Each cloud of rows lies close to a flat space through zero, with a little noise off it, and is much wider in some directions of that space than in others. After each cloud: how many dimensions does that space have?
In the rows, 128 means zero.

[[131 118 101 143 160  96 110 115 145 118 122 104 149 139 113 121 147 141
  101  95 110  98 145 136 127]
 [239 143 135 121 176 180 121 131 147 197 143 126 106 163  92  70 134 172
   77  61 109 158 150 158 127]
 [125  92 106 139 143 114  95 118 157  97 107  93 143 130 125 181 116 113
  119 126 117  91 136 142 140]
 [ 88 113  91 146 139  76 113 109 133  91 117 107 160 127 133 135 153 135
  115 117 117  84 141 121 128]
 [130 111  91 152 168  59  94 124 183  91 138  87 161 145  70 138 139 120
   94 103  95  80 128 137 119]
 [187 151 148 104 122 213 153 113  88 196 121 170  90 130 169  79 136 161
  129 117 155 180 164 128 133]
 [100  91 125 127 119 144 120 120 105 112  93 118 134 115 176 174 119 123
  143 140 141 108 136 132 145]
 [190 170 159 110 123 177 152 146 131 181 161 161  89 140  95  80 113 126
  127 132 133 186 116 131 116]
 [ 53  94 132 120  79 127 134 132 112  73  99 136 118  88 165 214  87  48
  191 219 149 115 110 105 131]
 [122 155 152 107  86 161 158 137 109 140 140 176  92 110 139 113 112  91
  166 184 151 172 113 104 114]
 [ 42 121 125 137  91  75 123 148 125  72 127 116 156 109 143 176 125 110
  157 163 138 101  91 113 130]
 [124 138 121 140 143 106 121 131 125 133 133 114 152 140 128 105 153 173
  106  90 123 115 128 136 132]
 [127 120 108 126 163 109 152  97  99 129 116 135 128 122 123 103 143 126
  124 116 104 113 148 121 115]
 [100 145 169 123  84 130 123 181 142 119 151 122 131 125 117 162  98 115
  153 157 152 153  67 134 132]
 [139 132 101 148 124 128  91 109 159 127 123 112 146 141 143 118 159 164
  100 101 146 108 165 133 145]
 [172 108 122 130 147 142 103 126 162 131 123 111 125 139 107 150 111 117
  110 119 120 122 140 142 134]
 [185 137 160 104 155 207 174 118  48 209 108 154 102 137 175  72 141 195
  122  73 123 174 148 144 139]
 [141 136 112 142 151  85 114 132 167 117 148 108 146 143  82 115 135 134
   99 103 107 110 121 134 120]
 [175 159 141 124 145 145 141 132 122 176 152 142 117 145 109  65 142 164
  108  94 120 157 133 131 120]
 [ 92 175 174 113  88 138 166 161  79 153 154 161 122 120 143  89 132 154
  158 138 152 173  83 115 121]
 [176 151 140 124 144 140 133 138 142 160 152 136 113 144  90  96 123 135
  111 109 115 151 119 138 117]
 [100  61  66 155 135  92  68  87 192  49  85  83 149 116 133 221 115  64
  125 168 124  51 172 126 142]
 [ 61 139 153 144  92  67 106 192 152  88 155  91 172 130 105 169 114 138
  139 129 130 113  47 138 135]
 [125 161 163 113 126 126 168 156  94 158 154 150 121 128 112  86 125 141
  140 121 119 163  90 124 111]
 [224 135  88 122 165 187 132  59 138 181 113 162  83 139 132  62 149 127
   98 113 128 144 224 119 119]
 [166 160 134 120 129 138 143 130 146 151 157 154 105 132  87  86 120 107
  126 140 125 156 130 117 108]
 [130 121 111 133 125 143 120 101 127 132 115 135 125 125 153 122 142 135
  124 129 143 120 160 119 136]]
	6

[[122 109 126 142  91 130 127 136  97 135 145 151 138 127  65 152 130 128
  123  73 105 133 141 123 123]
 [131 143  91 111 133 124 164 139 154 138 142 141  79  94  96 150 143 136
  148  80 139 135 117 110 146]
 [108  98 109 122 131 112 154 112 137 145 127 113  87 137 149 132 167 109
  132 111 153 112 101 132 115]
 [130 129 145 147 142 105 127 148 160 153 128 157 129 152 166 102 137 115
  112 111 125 136 108 125 109]
 [151 158 140 102 153 141 159 102 133 120 132  95 120 132 136 135 123 128
  158 127 142 133 132 143 124]
 [117 131 115 160 145 129 132 127 108 127 121  98 153 145 161 127 135 115
  134 148 141  93 150 151 123]
 [192 117 115 147 120 137 126 120 111 131 162 160 139 148 106 118 127 164
  122 108 139 144 118 126 105]
 [ 70 107  85 163 122 158 169 146 128 178 132 137 133 124 181  93 175 111
  127 120 151 109 103 128 128]
 [103  99 144  83 111 124 159 151 123 121 137 152  84 116 141 109 159 156
  120 119 132 154 142 144 126]
 [120 117 141 131 119 109 138 117 135 143 113 139 113 142 121 120 149 106
  133 120 127 111 118 133 129]
 [161 109 128 145 100 129 104  85 123 134 133 140 134 111  72 136 130 116
  142 139 132 126 110 105 132]
 [182 151 125 137 147  76 117 147 166 133 112 187  98 163 117 111 150 143
  129 123 136 142  87 137 109]
 [104 134 135  90 132 119 144 135 152 138 135 123 120 104 142 121 150 110
  125 127 129 128 106 128 132]
 [ 77 115 145 143 125 102 163 148 153 158  90 135  91 145 175  97 141  91
  120 116 108 103 117 133 134]
 [148 169 146 113 164 138 148 147 130 124 137 122 123 147 133 129 131 152
  135 122 138 103 140 142 134]
 [137 142 141 134 125 123 130 111 149 133 146  97 115 141 138 106 170 123
  155 139 130 119  89 159 117]
 [127 146  75 139 144 140 189 124 110 137 131 112 162 166 165 144 185 147
  160 152 166 103  83 172 112]
 [139 113 120 109 118 144 108 142 113 123 151 163 114 101  89 115 119 151
  111  99 132 157 160 112 132]
 [116 125 112 121 114 151 161 113  94 117 135 104 135  97 104 141 140 130
  154 139 136 118 153 143 137]
 [114 122 132 119 150 115 111 125 135 132 110 139 112 141 124 152 147 121
  129 123 156 133 128 121 116]
 [109 145 128 125 126 161 151 125 146 150 114 121 136 135 168 103 115 123
  132 135 118 131 106 119 152]
 [ 40  91  94 125 103 146 135 112 112 158 120 119 135  89 132 114 172  69
  140 107 145 151 139 136 125]
 [126 136  68  96 142 145 127 136 117 135 102 148 126 145 121 118 125 141
  114 126 148 138 101 124 135]
 [ 98  72 169 130 126 106 130 114 112 157  82 154  92 168 110 123 137  91
  105 133 123 131  72 103  59]
 [146 147 148 143 119 150 150 165 131 137 167 169 139 102 120  92 121 155
  129  98 111 157 156 127 127]
 [ 82  82 117 128  89 148 125 112 133 158 130 125 130 128 168 110 137 109
  105 112 124 121 118 112 160]
 [123  88 140  78  97 143 172 151  88 137 154 178 123 114  92 115 126 151
   99  92 110 173 117 117  88]]
	17

[[127 127 130 152 129 152 109 130 146 109 123  90 136 115 111 148 124 124
  106 153 134 130 136 111 131]
 [123 121 100 101 134 135 140 143 107 127  96 152 116 125 139 116 146 135
  150 126 119 131 134 143 119]
 [122 135 148 117 123 102 135 117 126 146 158 158 122 137 133 111 109 125
  129 111 142 123 106 138 139]
 [134 122 102 116 155 136 156 145 115 130 133 109 131 106 135 118 144 148
  120 130 109 125 115 120 128]
 [140 108 137  94 155 117 150 135 144 150 132 123 141 118 154 129 148 147
  134 141 117 120  91 132 116]
 [137 129 101 114 155 133 140 131 122 128 123 104 138 119 140 124 158 139
  124 139  93 113 138 120 122]
 [125 112 163 114 164 132 143 138 163 146 171  97 139  92 139 130 116 157
   89 167 162 117  49 116 148]
 [126  96 135  55 150 131 112 134 165 139  55 144 141 132 175 146 187 143
  162 188 123 107 113 161 100]
 [127 170 153 160  99  90 106  85 123 136 181 140 124 167 109 117  95  96
  119  94 124 113 157 124 145]
 [129 137 138 179  92 129 115 123 123 112 136 132 122 141  98 138  93 107
  128  93 140 154 150 119 128]
 [144 111  70  16 209 122 164 136 127 157  82 114 153 121 202 107 241 166
  157 184  40  67 130 152 102]
 [126 108 121  92 174 153 134 146 156 129 108  86 143  96 150 137 167 159
  113 191 125 106  93 124 126]
 [128 139 103 136 132 136 128 127 115 117 119 117 126 128 124 122 141 125
  126 128 109 122 157 125 128]
 [124 117 115  98 116 121 131 137 113 132  83 176 114 142 144 119 146 128
  168 120 124 135 140 155 112]
 [131  85 135  99 141 156 108 150 166 118  51 115 144 116 150 164 168 142
  146 182 132 133 118 142  99]
 [100 113 118 167  81 178  97 159 111  82  58 158  90 112  94 144  97 119
  143 123 190 181 146 137 125]
 [132 116 150 141 136 132 136 138 146 131 151 108 137 110 122 140 112 139
  108 135 148 139  89 115 134]
 [138 126 115 111 152 126 140 126 133 135 128 109 142 126 144 127 154 137
  128 139  97 111 133 123 121]
 [130 191 104 129 118  77 130  75  87 148 179 150 124 180 126  86 134  99
  135  80  67  85 194 135 142]
 [143 135  97 159  95 121 138 128  89 116 115 156 121 151 113 126 123 110
  158  64  96 157 185 130 108]
 [113 111 147 138 100 135 124 147 123 123 113 168 105 120 118 127  94 129
  141 111 182 162 101 140 131]
 [135  58 142  15 190 132 150 162 176 162  61 140 150  99 202 140 200 178
  163 203 129 110  44 163  95]
 [167 142 125  83 160  73 147  89 138 169 151 119 166 169 171 119 184 120
  150 113  36  79 156 136 101]
 [145 133 151 114 142 101 127 105 152 150 155 110 154 146 144 133 142 128
  122 136 100 104 123 126 124]
 [130 132 158  92 140  94 136 108 143 161 157 148 136 142 149 113 129 132
  131 132 130 105  95 143 131]
 [118 150 133 124 109 106 117 108 112 135 140 162 116 152 127 109 116 112
  138 109 133 119 146 142 138]
 [139  99 152 138 114 134 120 138 153 121  98 129 141 131 130 159 128 125
  144 128 137 153 123 130 104]]
	6

[[142 128 147 137 156 143 102 119  96 157 140 164 151 140 114  86 164 101
  143  97  83 147 131 100 102]
 [123 154  94  80 130 110 139 120  93  71 101 133 142 159 135 131 137 134
  134 126 139 118 110 102 160]
 [106 133 155 102 134 104  97 112 121 156 113  85  93 132 131 171 180 122
  149 104 154 135 135 132 119]
 [111 145 128 124 106 123 106 145 114  96 167 161 157 142 106 144  99 160
  160 133 143 156 108 138 115]
 [116 124 175 143 142 113 137 136 188 147 100  91 117 110 108 141 118 117
  129 164 121 102 105 115 103]
 [122 146 106 192 125 146 150 115 117 119 120 120 172 108 117 156 131  71
  139 132 166 102 163 126 141]
 [115 108 136 102 119  69 108 139 122 133 160 145 116 165 142 129 118 110
  147 168 109 116 119 123 125]
 [ 99 120  66 159 129 124 126 104 106 117 130 102 150 150 113 143 121 153
  128 125 152 125 134 113 118]
 [136  90  77 108  85 148 116 151 151 109 104 133  84 118 120 140 156 106
  131  87 145 149 137 130  98]
 [133 138 106 141 132 154 135 102 107 118 153 136 102 134 168 124 148 151
  113 138 150 135  90 124 122]
 [ 88 139 118 128  96  79 138 154 143 143 123 150 137 129 135  71 120 113
  135 136 114 123 112 108 107]
 [137 153 128 127 123 141 110 132 130  96 151 181 131 140 146 129 128 137
  124 143 134 129 103 124 111]
 [ 82  87 129 106 162  96 166 110 140 121 168 167 168 170 122 110 105 174
  148 131 117 132 120 141 123]
 [146  98 109 107 144 112 139 137  85 126 140 139  76 113 128 160 132 169
  120 131 133 154 111 173 128]
 [128 125 130 107 122 130 115 128 109 149 104 162 135 171 124 151 126 142
  149 132 160 161 157 116 125]
 [121 110 164 139 145 114 139 121 108 140 129 109 125 167  98 118 116 123
  134 122 124 149 151  96 101]
 [171 167  90 166 134 137 121 156 105  73 115 117 125 142 101 138 141 126
   97 109 117 159 133 144 132]
 [132 105 123 170 102 146 104 134 143 120 147 131 151 123 135 134  96  82
   79 128 123 149 127 121 140]
 [134 148 102 103 108 121  93 135 116 127 138 158 111 128 139 141  94 113
  112 102  80 136 139  82 118]
 [149 130 111 139 143 149 156 125  70 118 164 145 130 164 131 157 130 119
  140 113  93 155 150 109 137]
 [123 112 129 130 138 154 136  88 129 124 143 165 130 105 122 114 124 108
  136 111 140 141 147 116 129]
 [100 150 128 109 100 154 140 126 118 143 103 140 133 137 138 156 153 151
  166 122 140 135 155  85 116]
 [157 126 136 108 124 110 117 132  86 125 107  62  71 142 130 145 142 112
  124  98 165  90 154 139 119]
 [135 157 107 123 159 131 138 109 150 139 124 133 133 133 154 143 139 128
  144 133 137  77 113 145 135]
 [144 165 132 156 144 162 147  74 140 145 131  92 113 104 136 136 155 110
  127 135 137 167 163 148 198]
 [111  83 104 139 119 104 126 143 121 160 122  88 117 142 103 100 114 102
  139 107 119 127  86 100  86]
 [131  89 126 137  96 138 113 149 126 137 123 120 113 131 135  95 166 157
  125 170 119 135 117 116 105]]
	21

[[107 166 128 114 139 132 134 137 129 144 130  98  66 158  90  85  93 129
  139  91 120 143 105 118 122]
 [181 117 190 152  99 117 121 171 165  63 175 136 165 176 143 161 123  82
  156  94 153 157 184 146 209]
 [ 82  97  79 101 102  93 164 136 144 145 120 127  94 116 116 162  87 132
  130  90 165  93 100 127 163]
 [140 121 106 131  90 108 102 166 163  59 176  98 140 147 114 131 185  52
  123 143 123 185 105 133 159]
 [105 107 114 152  87 151 157 115 161 107 164  93 118 127 102 151 111 124
  123 102 183 134 116 128 211]
 [118 108 140 134 151 104 125 177 160 162  97  80 146 135  93 138 171 139
  132 127  97 149 125 135 149]
 [146 142 101  92 108  78  84  83 147 146 109 226  48  99 135 126  76 172
  131 104 157 114 136 104  94]
 [ 89 156 149 118 113 106  68 131 132  95 151  98 109  99 119 155 146 106
  117 120 174  82 142 140  70]
 [139 160 146 165 105  88  38 142 156 134 100 133 137 106 132 112 116 109
  126  95 139  30 154 111 129]
 [100 132 118 180 165 139 143 130 174 151 143  92 130 188 115 122  69 121
  169  68  86 207 160 145 171]
 [106 167 142  77 106 112  97 142 127 128 102 173 108 129 167 139 158 161
  145 171  78 137 116 121  72]
 [157 169 160 147 126 149  93 129 107  86 177 127 104 115 120  91 180 110
  111 105 135 110 131 141 142]
 [127  60 130  86 141  79 131 134 187  87 165  99  66 153 116 122 105 151
  153  61 177 194 144 153 141]
 [124 185 104 167 178  85 182 163 197 151 155 137 150 100 144 102 164  81
  118 130 117 179 134 122 128]
 [149 128 140 172  83  85  78 119 177 112 175 154  63 121  61 145 146 141
  128 100 161 103  96 152 140]
 [112  98  89  27 175 162 136  93  81 136  92 150  88 140  85 132 147 144
  144 131 115 164 126 126  88]
 [ 98 152 127 158  89 150 177 163 153 136 125  77 114 144 102 108 164 144
  104 166 127 131 125 131 149]
 [244 131 160 173  99 124 101 113 141  68 130 200 124  86 156 126 164 103
  132 118  96 132  85 128 182]
 [210  66  94 139  78  46 139 200 179 144 139 141 150 125 156 172 163 123
  189 166 120 126 130  78 158]
 [137 147 173  80 134 191 153  97 123 123 102 180 101 115 118  97 129 139
  152 186 180 143  75  88  58]
 [ 91 126 149 130 156 147  90 134  92 103 121  99  96 110  54 118 105 138
  101  85 125 132 147 136  93]
 [131 106 129 134 152 129 174 132 111  82 118  72 152 167 141 175  79  96
  176 145 115  95 130 137  63]
 [119 233 144  63 136 176  41 130  84  68 125 187  92 106 103 134 171 132
   87 146 127 161 118  72 154]
 [133 174 123 116 134 138 111  98 122 141  94 116  91 126 110 154 141 105
  107 119 145 124 140 144 130]
 [145 145 166 152  65  88 145  93 197 158 144 203 107  22 120  96 108 157
  148 122 135 125 110  81 110]
 [100 146 101 149  98 116 114 143  88 171 116  79 111 103  95  95 132 109
   56 164 105 135  41 131  95]
 [ 72  84 106 180  96 101 140 198 151 146 138 111  88 101 130 139  59 164
  156  93 155 120 128 102 110]]
	22
